The same things were measured in two ways. Each way mixes the same 10 hidden numbers, adds some noise and spreads widely along 6 directions of its own, which tell nothing about the thing.
Some things both ways: the first way, then the second way.
[ -9.7   7.1   0.5 -15.7  16.3  -2.5  12.4  11.7   6.2  -9.0  -1.1  -1.7
  -4.0   5.5   8.9  16.3   7.1   8.7]
[ -9.2 -10.0  -9.7  27.1  -6.9  48.5  -7.3  -9.3   0.9  16.7  34.3 -10.2
  14.6  20.0  -1.6  39.2  25.9   8.4  12.3 -37.0   6.4 -10.7]

[ 25.4  -5.8  10.7   8.6  38.0 -35.4  28.6  22.3  19.9  11.2   5.7  21.1
  -4.5   3.2   5.5 -10.8  27.6  21.1]
[  2.9  -6.8   4.3   3.8  12.2  13.5   8.5  11.0   6.1  -6.8   0.4   1.7
  10.9   3.6  -7.4  -9.7 -14.3   4.8  -9.8 -17.8 -26.1   8.5]

[-20.3  -9.6  -7.6  -6.5   3.8   9.6 -14.5  19.0   3.6  -7.6  12.9   4.2
   0.8 -10.5  18.4  12.3  17.2  29.9]
[-14.0  10.4  -3.8   6.0  -2.9   1.0  -3.0 -12.9   0.1  -1.1  -1.9  10.6
 -14.2  -2.8   8.3  -4.0  -1.1  -9.7  12.7  -4.7  -1.2  -4.8]

[ -5.7  -1.1 -10.4  -5.4   6.9 -22.4  -4.1 -25.4 -11.1  -9.1  -2.6 -18.6
   0.2 -11.5   2.8 -23.1  28.3  15.7]
[ 10.6  12.3   1.6  18.0   3.8   0.6  -4.6  -5.4   0.6 -10.5 -10.8  22.1
 -18.5 -12.8  -9.1 -12.2  -2.3  -7.7  18.2  -8.5   3.8   6.3]

[ -7.7  -6.3 -13.6   2.6   8.4 -26.9  -3.1   0.0   5.5   5.5 -10.6 -12.4
  -4.3   7.7  -1.0   5.1  -4.0   5.3]
[ -3.0   1.5   3.1  -3.4   1.6  -1.1  -2.9  11.4  -8.0   8.5   6.9  -1.9
  11.5   9.2  -1.0  -0.2  -9.8  -8.1 -21.6 -12.9 -13.8  -2.1]

[ -0.1  -1.8 -17.2  10.9  17.3 -21.2 -16.7 -12.6 -28.2  -8.1   4.8 -47.5
 -26.1  -3.5  -6.5 -15.9  14.4 -17.9]
[  5.3  -7.3  14.4   6.7 -15.4  -2.1   6.9  22.9  -1.5  13.0 -13.0  -3.7
  -1.6  -1.5  -8.4  14.5  -0.4  19.0   7.0  21.2   4.7  -0.4]

[-25.0   7.3  21.3 -27.2   8.8  16.7 -15.1  23.1   6.4 -14.2   1.8   0.3
  12.4   6.1 -11.9   2.4 -18.8 -10.3]
[ -1.8   0.2  -1.9   5.1  -6.6 -21.2   6.8  10.5 -19.2   7.9   7.3  -7.7
   8.9  -4.0 -14.9  -1.8 -14.6   3.4  -1.2 -17.7 -10.7  -0.9]

[-33.0   8.6  22.4 -14.9  -5.1  -2.8 -13.1 -21.7 -18.5 -10.7   4.0 -17.0
 -13.3  -2.6   1.0  -9.3  -0.2  13.4]
[  0.0  -1.8  15.5   1.1   0.9  -8.3  12.3  -3.4   6.7 -26.5 -31.2 -17.2
 -16.9 -17.6  13.0 -28.7 -18.4   9.2 -14.2  24.0  -2.6  15.2]

[ 17.0   2.2  17.0 -20.6  24.3  15.8  -4.7  12.4   9.9  10.9  17.4  11.7
   7.0 -16.8   7.0   4.9  12.6  37.9]
[ 21.1  25.8   2.5  -0.4   1.9 -38.4   8.9 -17.9   3.2 -15.0 -12.7   8.8
 -37.8 -35.4  27.6 -36.0  -9.9  -1.3  -5.0  36.4  -2.4 -14.7]

[-21.0  -1.2  -4.0  -9.9 -10.9  24.9 -24.1  -6.1 -16.7   0.3   7.1 -25.0
   0.4   5.9   6.8  -3.6  12.8  -8.5]
[-15.3   1.9   1.0  17.3  -4.4   1.7  -3.4  12.1  -6.6   8.0  17.0 -15.4
   4.3  12.7 -12.5   5.5   3.6   8.1  -4.7  -9.8  -3.2  -4.5]

[  3.4  -8.2  13.2  11.8   6.9  -9.8   3.6  -2.2 -16.0   7.3  -8.9 -16.7
  -8.2  -6.2 -16.3 -22.9   1.3   0.0]
[  8.9  -6.3   8.2   2.1 -14.3 -11.7   2.2   7.2  -8.4  -3.6 -22.2 -12.0
  -4.6  -1.7  -6.1  -4.2 -25.9 -14.0  10.9   7.4  14.5   4.5]

[ 11.7  -8.0   5.5 -10.0  26.5  -4.8 -10.9 -15.1  -6.2  -8.6   6.6 -28.4
  11.7   1.2 -12.4  -0.4   3.8   0.4]
[ -5.0   0.7  12.4  12.5   3.0   2.6   6.2   8.6 -15.9   8.5   5.5  -7.7
   9.3  13.5   7.5 -13.6  -1.7 -16.4   5.4 -25.9 -18.0   4.2]

[-11.1   8.8  16.5 -11.4  22.9   1.3  -2.4  21.8  16.3   3.0   4.0  29.9
   4.0  -9.7  -3.9  -5.5  -5.2   9.6]
[  3.1  21.5  -2.3  16.8  -6.1  -9.9  -3.9  -5.0  -2.7   9.4  11.7  32.3
 -10.3  -6.6 -25.1   3.2   2.9 -29.0  31.3 -34.4  -8.5 -10.5]

[-28.3   5.3   4.4 -36.6   6.9   6.3 -26.6  26.9  31.2 -18.6  -0.4 -13.4
   5.3  18.7   8.7  28.5 -28.5  11.9]
[ -5.1  -4.1 -16.8  -1.9  -6.0  -2.1  -8.7   1.6 -11.9   9.4   6.8   1.0
   3.4   1.8   7.9  18.7  -4.5   7.9  -1.4   0.7   4.9  -4.7]

[-1.1 -6.9 -8.3 13.2 20.0 13.2  4.3 20.4 -5.0  0.5  3.6  8.2 -7.2 -8.5
 -4.9 10.8 13.9  2.6]
[-21.3  -3.9   1.6   7.4   4.8  11.8 -10.8  16.8   6.0  -6.3   6.7 -14.4
   8.7  19.6 -30.8   3.9   2.2  11.5 -26.5 -12.2  -3.2  12.6]

[-18.2   5.7  -6.4   7.9   2.7   0.8  -5.3 -19.9  -9.8  -9.9  -4.5 -18.1
 -17.3   9.3   4.5  -6.6  16.8 -11.9]
[  7.2  -2.5  11.9   5.0  10.7  22.7  -8.7  13.6  28.8  -6.9  -9.1  30.9
   7.1   8.7 -26.2   2.8  21.3 -20.1  30.2  -6.9 -12.5  15.5]

[-16.6  10.6  34.4 -18.2   2.3  -9.8  -9.9  -3.1   7.2  -3.4   7.4  -3.2
 -15.0   7.6  12.2 -11.4   2.4  20.8]
[-10.8  -5.4   9.7  11.4   7.0  20.6  10.4   8.0  -4.8   0.2  11.2  -2.3
  11.0   1.8   1.9   2.0  -1.7   8.4 -13.2 -22.7 -21.6   6.6]

[ -0.6   1.7  49.3   0.2 -10.0  23.4 -15.3   1.2  -9.1  11.2   0.2  -7.0
  -8.1  -5.2   7.6 -17.6   4.4  27.0]
[-19.5  -3.5  -4.0  11.9  -2.1  12.7  -0.5  -4.4 -15.9  -3.8  -1.9 -16.8
  -8.4  13.7   9.3   1.3 -11.2 -10.3   4.7 -16.4  12.8   7.2]

[ -5.6  -3.4  -7.8  20.5  15.0   2.8   1.6 -13.9  -6.5  -0.3  -2.7   5.0
 -19.1  -8.1  -0.4 -15.3   4.4 -22.0]
[ -5.9   3.4   3.5  -8.3  -2.1  -7.3   5.5  -4.7  24.2 -17.3 -13.6  20.3
 -12.3 -14.8 -13.8   1.5   8.1 -13.6  16.7   9.0  -6.4   8.6]

[  3.4   0.9  -8.2  -0.6  27.0 -11.4   0.6  -7.2   6.6  -0.5  -8.0  -4.9
  -1.5  -4.8  -3.7  16.8  -8.6   7.8]
[  6.8  26.7  19.0  14.8   0.5 -26.2  11.9   1.3 -17.5   9.8   9.3  -2.5
 -17.9   2.4   1.2 -18.0  12.0 -32.4  -6.6 -21.8 -12.2  -8.8]

[-10.6 -11.3  -4.5  -4.0  -8.9   3.9   4.9  14.2 -11.8   0.9   3.5   3.7
   4.7 -24.3  13.5 -19.9  29.8  23.8]
[  2.5   7.3  -3.9  -1.6 -12.9 -14.6   3.0  -9.8 -15.3  15.6  15.5  -5.3
  -0.1  -9.2  -2.8   4.9  -5.0  11.8  -6.5  -3.1  12.7 -18.1]

[-13.6  -3.5 -15.4  -8.0   5.7  11.2 -11.6   8.1   1.3 -30.8 -14.1 -33.2
  -1.0   1.9  -0.2  21.9   1.3   9.8]
[ 16.6 -12.8   3.4 -37.4  23.0  11.7  -6.1  16.2   6.0  12.4   3.5  27.7
  35.9   4.2  14.0  -6.0  -7.7   6.6 -28.0  16.3 -21.5   3.3]

[ -6.0 -13.9  -9.4   6.5  -0.3 -10.7  -3.5  16.0   0.6  -2.4  -5.1 -28.2
 -11.7  28.3   2.9  14.4  13.4   7.5]
[  2.1 -11.0  -1.7  16.2  -2.6   9.3  -3.8   5.1 -13.2  -3.2   0.0  -0.3
   4.7 -11.0  24.7   8.9  -3.6  -0.2   5.6  -1.7  -9.5   4.9]

[ 11.7 -23.2 -40.8  16.5  23.0 -41.0  21.1   9.4   9.0   4.7   3.7   2.4
  -3.2  -5.9  20.2   7.6  37.7  28.0]
[  0.7   0.3  -0.4 -17.0  -3.7  -9.4   0.0  -9.5  -7.6  10.9   0.2 -16.8
  -0.7  -3.0  18.7  -3.2   7.7  27.0 -26.9  27.4  13.8  -9.2]

[  2.5   3.3  24.3  -9.3  19.5 -25.9  10.1  -1.5   9.1   6.6  -3.1   5.9
  -8.4  -3.9  -8.0 -13.9   1.0  26.6]
[ -7.0   2.5  10.4  33.5  -4.9   9.6  -3.3  10.6 -15.5  -7.7   4.2 -18.2
  -5.2   9.2 -29.4   4.2  -0.9  -6.4 -11.2 -35.4   9.4  11.6]

[-21.0   4.3  14.5  -6.5   5.1   0.0 -11.6  11.6  22.2   2.3  -0.3  10.4
 -12.1   3.4  19.5  -9.5 -11.5   5.1]
[ -8.5  -6.0  -7.1 -27.3  -1.2  -8.2   6.2   1.8  14.2  -3.2 -14.4   1.3
  -2.3   3.9  -6.7  -0.9 -15.0   2.3  -0.2  18.9   5.0   1.9]

[-19.4  -1.6 -15.2  13.4   5.8   0.2   7.5  25.5   3.9   0.3 -12.8  13.9
  -7.9   1.3   1.6  11.4   5.0  -4.4]
[ -5.2  13.9 -14.7  14.7  -4.1 -16.3   7.9 -12.1  -6.3 -13.2  -4.5  -5.8
 -30.2  -9.1   3.4 -10.2 -19.7  -1.5   2.1 -10.0  -1.0  -4.7]

[-12.2   2.4  -3.9   3.9  13.9  13.7   6.4  16.6   1.0   1.2   0.5  13.6
  -9.1  -0.4  -0.5  13.7   4.4  -4.7]
[ -1.3   1.6  -2.6  -4.4   5.1   5.2   0.3  -5.5  16.7  -7.2   8.8  12.1
   1.6 -14.5   4.3   0.5   3.4   5.1  -8.1   6.6 -16.3  -4.0]

Other things, the second way, with their names:
<37>: [ -2.6  -8.2 -17.3  -8.7  -1.1  15.6  -9.8  -3.6  17.4  -4.9  -3.2  22.2
   0.1  -4.8 -12.3  24.9   5.5  11.9  13.7   6.6  10.2   4.8]
<196>: [  5.2   7.5   4.3  -2.7  10.5   8.3  22.3  -8.4   3.2   5.7  18.8  18.5
   5.8 -13.4  31.4 -16.2 -29.9 -18.2  -7.8 -21.6 -45.5 -20.7]
<425>: [ -0.1   1.5   3.1   9.6 -11.1  -8.9  -8.1  16.0 -12.7  18.6  12.7 -24.0
   6.2  25.3 -32.4  15.1  18.0   2.1  -8.4 -15.1  17.0  -3.1]
<347>: [ -2.3   0.3 -29.3  -7.1  -5.0 -11.8 -10.4 -16.3  -9.1  -0.3  -9.1  -7.3
 -18.8  -7.0  16.1   4.8   0.5  39.0  -1.4  28.0  25.5  -2.4]
<77>: [-15.3 -11.5 -20.1   3.6  -1.3  29.9  -8.1  -8.0  11.0  -2.3  14.0 -15.5
   5.4   9.1   9.5  18.1 -12.1  19.5 -17.4  -1.8   1.6  -9.4]
<328>: [  9.1   7.4   1.3  -1.6 -20.9 -24.2   0.7 -15.0  11.1 -11.5 -28.1   1.7
 -31.5 -19.1  -1.1   2.4   6.0 -12.0  28.6  28.8  24.3  -1.8]
<18>: [  4.6  -3.7 -18.9  -7.5  -8.4  -5.6  -9.9 -12.1   1.4 -11.0 -19.5   1.6
 -18.7  -8.2  -0.9  14.0  -4.1   9.3   5.3  16.3  30.7   4.6]
<35>: [ -3.4  -6.4   3.1  -9.4  -5.9  11.7 -13.0   2.4  10.7  12.8   6.7  30.1
  20.2  -7.1  -9.3  23.5  21.4  -7.4  23.6   1.2  -3.9  -2.0]
<23>: [-15.7  15.5   1.2  11.0  -8.0 -11.8 -11.5   2.6 -14.9   3.8 -12.2 -29.6
 -21.1  34.7 -23.5 -15.5  -9.2 -14.1 -10.4 -14.8  27.7   1.5]
<76>: [ -5.2  16.0   8.2   6.3 -15.8 -41.8   6.9   3.8 -18.2   7.8   0.1 -22.1
 -16.7   0.0 -20.8  -8.8   6.0   0.6  -5.0   0.8  12.5  -4.4]
<214>: [  1.8   3.2  -5.0  -9.6 -13.3 -10.1 -18.4  -5.6  10.0   8.4  -9.6  16.3
  -4.7  -5.8 -18.1  14.3  27.0   8.1  32.0  26.6  29.0  -2.6]
<454>: [ -7.8  -2.4   4.3   1.5 -11.5  -9.8   2.9   1.6   3.3  -2.6 -13.2 -26.1
  -6.5  13.5 -29.3  -2.8   1.3   4.8   7.4  -2.5  19.6   7.1]
<165>: [ 12.1   4.1  20.6 -17.3   8.0  -4.9   3.7   9.5  -4.1  13.9  13.3   8.1
  17.4   1.4  -2.8  -6.7  10.3 -10.4 -23.6  -0.7  -5.1  -3.6]
<358>: [ -9.7 -12.7   5.7 -12.0   8.7   5.6  -9.6  26.7 -21.9  19.8  17.0 -21.1
  32.4  23.6 -12.1   6.6   8.5  35.1 -47.1   0.1   5.3   8.0]
<44>: [  6.0  16.3  -5.4 -19.6   0.9 -23.1   0.3 -19.1   2.8   7.7 -10.9  19.7
 -21.0  -8.2  10.1  -8.5  21.4   2.2  12.7  20.6  13.1  -4.8]
<251>: [  6.4   2.2   5.6 -13.4  12.5  15.1  -1.9   0.7  11.1  10.9  21.3  40.8
  24.8 -11.2  17.6   1.7  -0.9 -25.7   0.6 -12.1 -39.4 -13.0]
<8>: [ 21.4  -9.5   3.2  -7.8 -12.4  -8.7  -9.4   3.8  17.3 -10.6 -30.6 -12.5
  -2.6   3.5 -21.4  -4.7  -7.3  -5.4  15.3  26.5  23.9   5.9]
<341>: [-12.0 -14.8  -2.6 -28.4  -0.9  19.7   6.3  10.0  15.2  13.6  11.9  -2.8
  22.6  24.8   0.0  16.7 -20.8  -7.5 -17.7  -2.4 -10.7 -12.0]
<212>: [  3.3   1.8 -14.1 -19.8   9.3  -9.0   1.2  -6.4  -6.3   6.1  14.2   8.3
   5.0  -2.4   9.1   2.9   1.8   9.0 -23.4  -2.6  -4.9  -4.3]
<435>: [  6.4   6.4 -10.6 -20.1 -15.6 -46.4  -6.6  -1.8  -7.7  15.4 -10.0 -16.4
  -9.8   2.7  -0.6   2.6  19.2  12.8   1.2  34.6  21.2  -9.1]
<301>: [  5.3   0.5 -14.9  -1.3   3.1  -5.5  -2.0  -7.2  -5.6  -1.1  -4.1   1.7
  -7.2  -6.0  15.0 -11.5 -16.5  12.5   3.3  10.3   2.9  -4.0]
<430>: [ -1.5   7.7   1.3 -11.3   5.1  -9.5   6.9  -6.7 -10.1   9.2  -3.8   7.1
  -3.3  -4.0  14.7 -17.5 -10.8   5.2  -0.2   5.0  -3.9  -5.1]
<369>: [ -5.2  -0.6   0.8 -18.6   3.9  -2.1   1.4   8.2   5.8   8.5   4.0 -15.4
   0.3  21.5 -11.9  -0.4   4.7  18.6 -25.9  17.8  15.2  -1.9]
<49>: [-10.0  10.0   6.5   3.3  12.1  12.0   6.6   3.8   5.4   8.8  29.5  16.8
  16.4   4.8  -4.9  -4.3  -0.3 -19.8 -15.7 -38.6 -41.4  -9.9]
<70>: [-14.9 -13.6 -15.0  -1.4  10.1  28.7  11.3 -17.0  -1.5 -14.4   0.5 -18.5
   0.6  -3.4  37.6 -13.2 -45.9  24.1 -23.9  -2.1  -7.4  -1.3]
<263>: [ -5.4  -0.4  -6.1  -6.8   2.1  -5.3  19.6 -20.7 -18.0   8.0  10.0 -34.4
 -13.0   4.1  33.6 -13.0   3.9  31.2  -5.6  17.7  24.7  -9.2]
<47>: [ 17.3  -4.8  15.2 -31.2  -2.5  -7.1 -10.8  18.9   6.8  34.0  11.3  23.1
  33.4  16.2 -23.8  19.7  41.2 -13.7  10.4   9.2   5.1  -5.2]
<208>: [-19.9  -0.2 -25.4   4.3  10.6  40.4 -10.3 -29.6   9.9  -9.3  14.1  15.9
  -5.3   0.6  38.0   8.2  -4.0  -5.6   6.1 -16.6  -8.7  -7.4]
<73>: [ -6.7 -11.2  -9.3  17.1 -12.1  30.3   0.6 -17.8   0.0   3.2  -2.0 -20.1
  -8.0   9.0  18.4  14.4  -4.5  12.5  25.4  -0.8  23.2  -7.9]
<55>: [ -4.0  -2.4   3.8  -1.5  16.2  34.3   4.8  -3.9   8.5   4.4  17.9   8.4
  17.5  15.6   5.0  -8.5  -9.9 -13.2  -7.2 -30.9 -20.3  -4.8]
<451>: [ 14.1   6.3   2.4 -10.7   1.0 -13.9  16.3  -9.3   9.6  -1.5  -1.9   9.8
  -7.9 -24.9  19.8 -17.0 -13.6  13.3  -3.3  24.6 -13.7 -14.8]
<270>: [  3.2  -7.3  19.6   9.7 -11.8  13.6   6.2   5.9   5.6  -1.1  -5.6  -9.9
  -1.9 -10.4  14.5  13.4   1.5   3.1 -14.8  12.3  -6.1  -3.9]
<132>: [-11.7  -1.2  -2.1  12.5  -5.3  -6.3   3.1  12.1  -9.5   1.5   3.6  -3.7
   1.6   3.2 -11.1  10.5   3.1  -2.9   6.4 -19.1 -11.9   8.9]
<203>: [ 8.2  6.6  5.2  5.3 -3.9 -7.0 -1.7 -4.3  3.5 -2.4 -1.8  6.4 -8.0 -6.5
 -9.7 -2.4  8.0 -8.8  8.6 -2.8  5.3 -1.9]
<410>: [ 25.8   3.2  -4.1  -6.2 -13.2 -24.6  -7.2   1.6  -2.0   6.5 -23.4   3.3
 -18.0   4.1 -22.7   3.8   5.4   2.2  24.6  19.9  40.2   1.5]
<415>: [ -5.1  -3.3  -0.2 -16.5  10.5  -6.9   6.2   0.2  -7.8   0.1  -4.7  10.2
   9.8  -7.0   6.9 -14.8 -11.0   6.8  -6.4  -0.2 -14.1   8.2]

Some of these things the first way, each followed by its name:
[ -4.5  -8.1  -2.8 -14.8  26.8 -11.1  -2.9  18.1  24.2   3.6  16.1  15.4
   7.0  -2.3   9.7   3.2   1.4  18.0] => <76>
[-19.2   6.5 -19.1  35.1   0.4   4.0  -7.5 -22.2 -35.6 -10.3 -20.7 -11.0
 -13.0 -14.5  -2.7  -1.1  12.8 -32.3] => <44>
[ -5.5 -12.4   6.1   2.6  12.7 -20.5   3.8  28.6  24.8  12.1  18.0  24.6
 -10.9  10.9  23.5  -4.8  21.9  29.9] => <35>
[ -4.8   6.4  -5.6 -10.8  26.1  12.3 -11.8  30.3   7.8 -17.3  -0.2  -1.8
   8.3  -0.8  -4.6  29.1  -3.9  -0.1] => <347>
[ 14.6  -5.8   1.8  -2.3  19.4  -0.9   8.7  24.3  -2.0 -12.4  -1.5  -9.6
   4.1 -21.8   8.7  -8.0  25.1  26.7] => <410>
[-27.9   0.1 -22.0   7.6 -12.1   9.7  -8.7 -23.7 -26.2  -6.5 -13.5 -17.7
  -4.3  -8.3   2.3  -6.7   7.8 -21.4] => <49>
[-14.4  20.4  45.5 -32.8   9.9   4.9  -9.7  24.5  26.0  -8.9  -5.5  10.8
  -3.0  -4.3  10.1   5.3 -25.8  33.0] => <18>
[ 8.3  5.2 19.1 15.1 13.5 12.7  1.0  5.9 -2.3 18.9 -6.4 16.4 -7.7 -4.3
 -1.1  7.9  2.3  7.7] => <208>
[ 15.8  15.7  25.6 -29.7  49.4 -41.9  -3.7 -33.2  17.0   7.3   9.5 -11.8
  -0.5   5.6 -13.8 -17.0 -19.9  -0.9] => <73>
[-18.2  -5.8 -12.7  -8.1  20.6  -4.1   5.9  14.6  13.6 -16.6  -4.8  -1.7
  -1.8   0.9  -4.6  17.1  -3.6  10.4] => <70>
[ 16.1  -0.2   9.9  -2.6  38.3 -33.3   8.4   4.0   2.9  10.8  10.8  -7.2
 -25.7  -4.4  -6.4   7.1  -4.6  24.6] => <270>
[ -3.2  -6.9   9.5  -6.8  12.6   3.3   5.2   0.0 -12.3  -6.1  12.7  -0.2
   7.7 -21.3   8.0 -20.2  21.6  10.3] => <454>
[ -2.0   5.7  41.5   9.7  -9.6  15.3 -11.2   7.0 -27.3  25.1   0.5  11.3
   0.9 -29.7   6.8 -17.8  15.6  34.7] => <23>
[ 19.2   2.3  17.4   0.3  19.8  -9.6   7.6 -27.9  11.0  11.1   0.3  -3.9
  -5.2   7.2  13.7 -22.4  16.4   3.0] => <263>
[  7.3  -8.7 -14.3 -11.1  27.7  -5.5   8.6  17.0  10.5  -4.6  16.9   4.6
   1.0 -12.8  14.4  -0.6  27.2  22.9] => <451>
[  2.2  -2.5  -7.4  23.7   0.9   5.2  13.6  18.5  -3.6   1.0 -25.1   6.7
  -6.5  -5.3   5.7   3.1  12.2  -4.6] => <212>
[ -6.2   4.7  20.6   8.7  -4.4  17.9  -6.0  11.5  -3.8  17.0 -10.5  -2.7
 -18.6  -9.8  10.8 -11.5 -14.7  -3.5] => <341>
[ -7.0  -8.3 -16.8  21.9   7.9  -2.4  19.3  11.7  -8.9   0.9  -9.0   8.4
  -9.5  -8.0  -0.9   1.5  22.8   0.6] => <203>
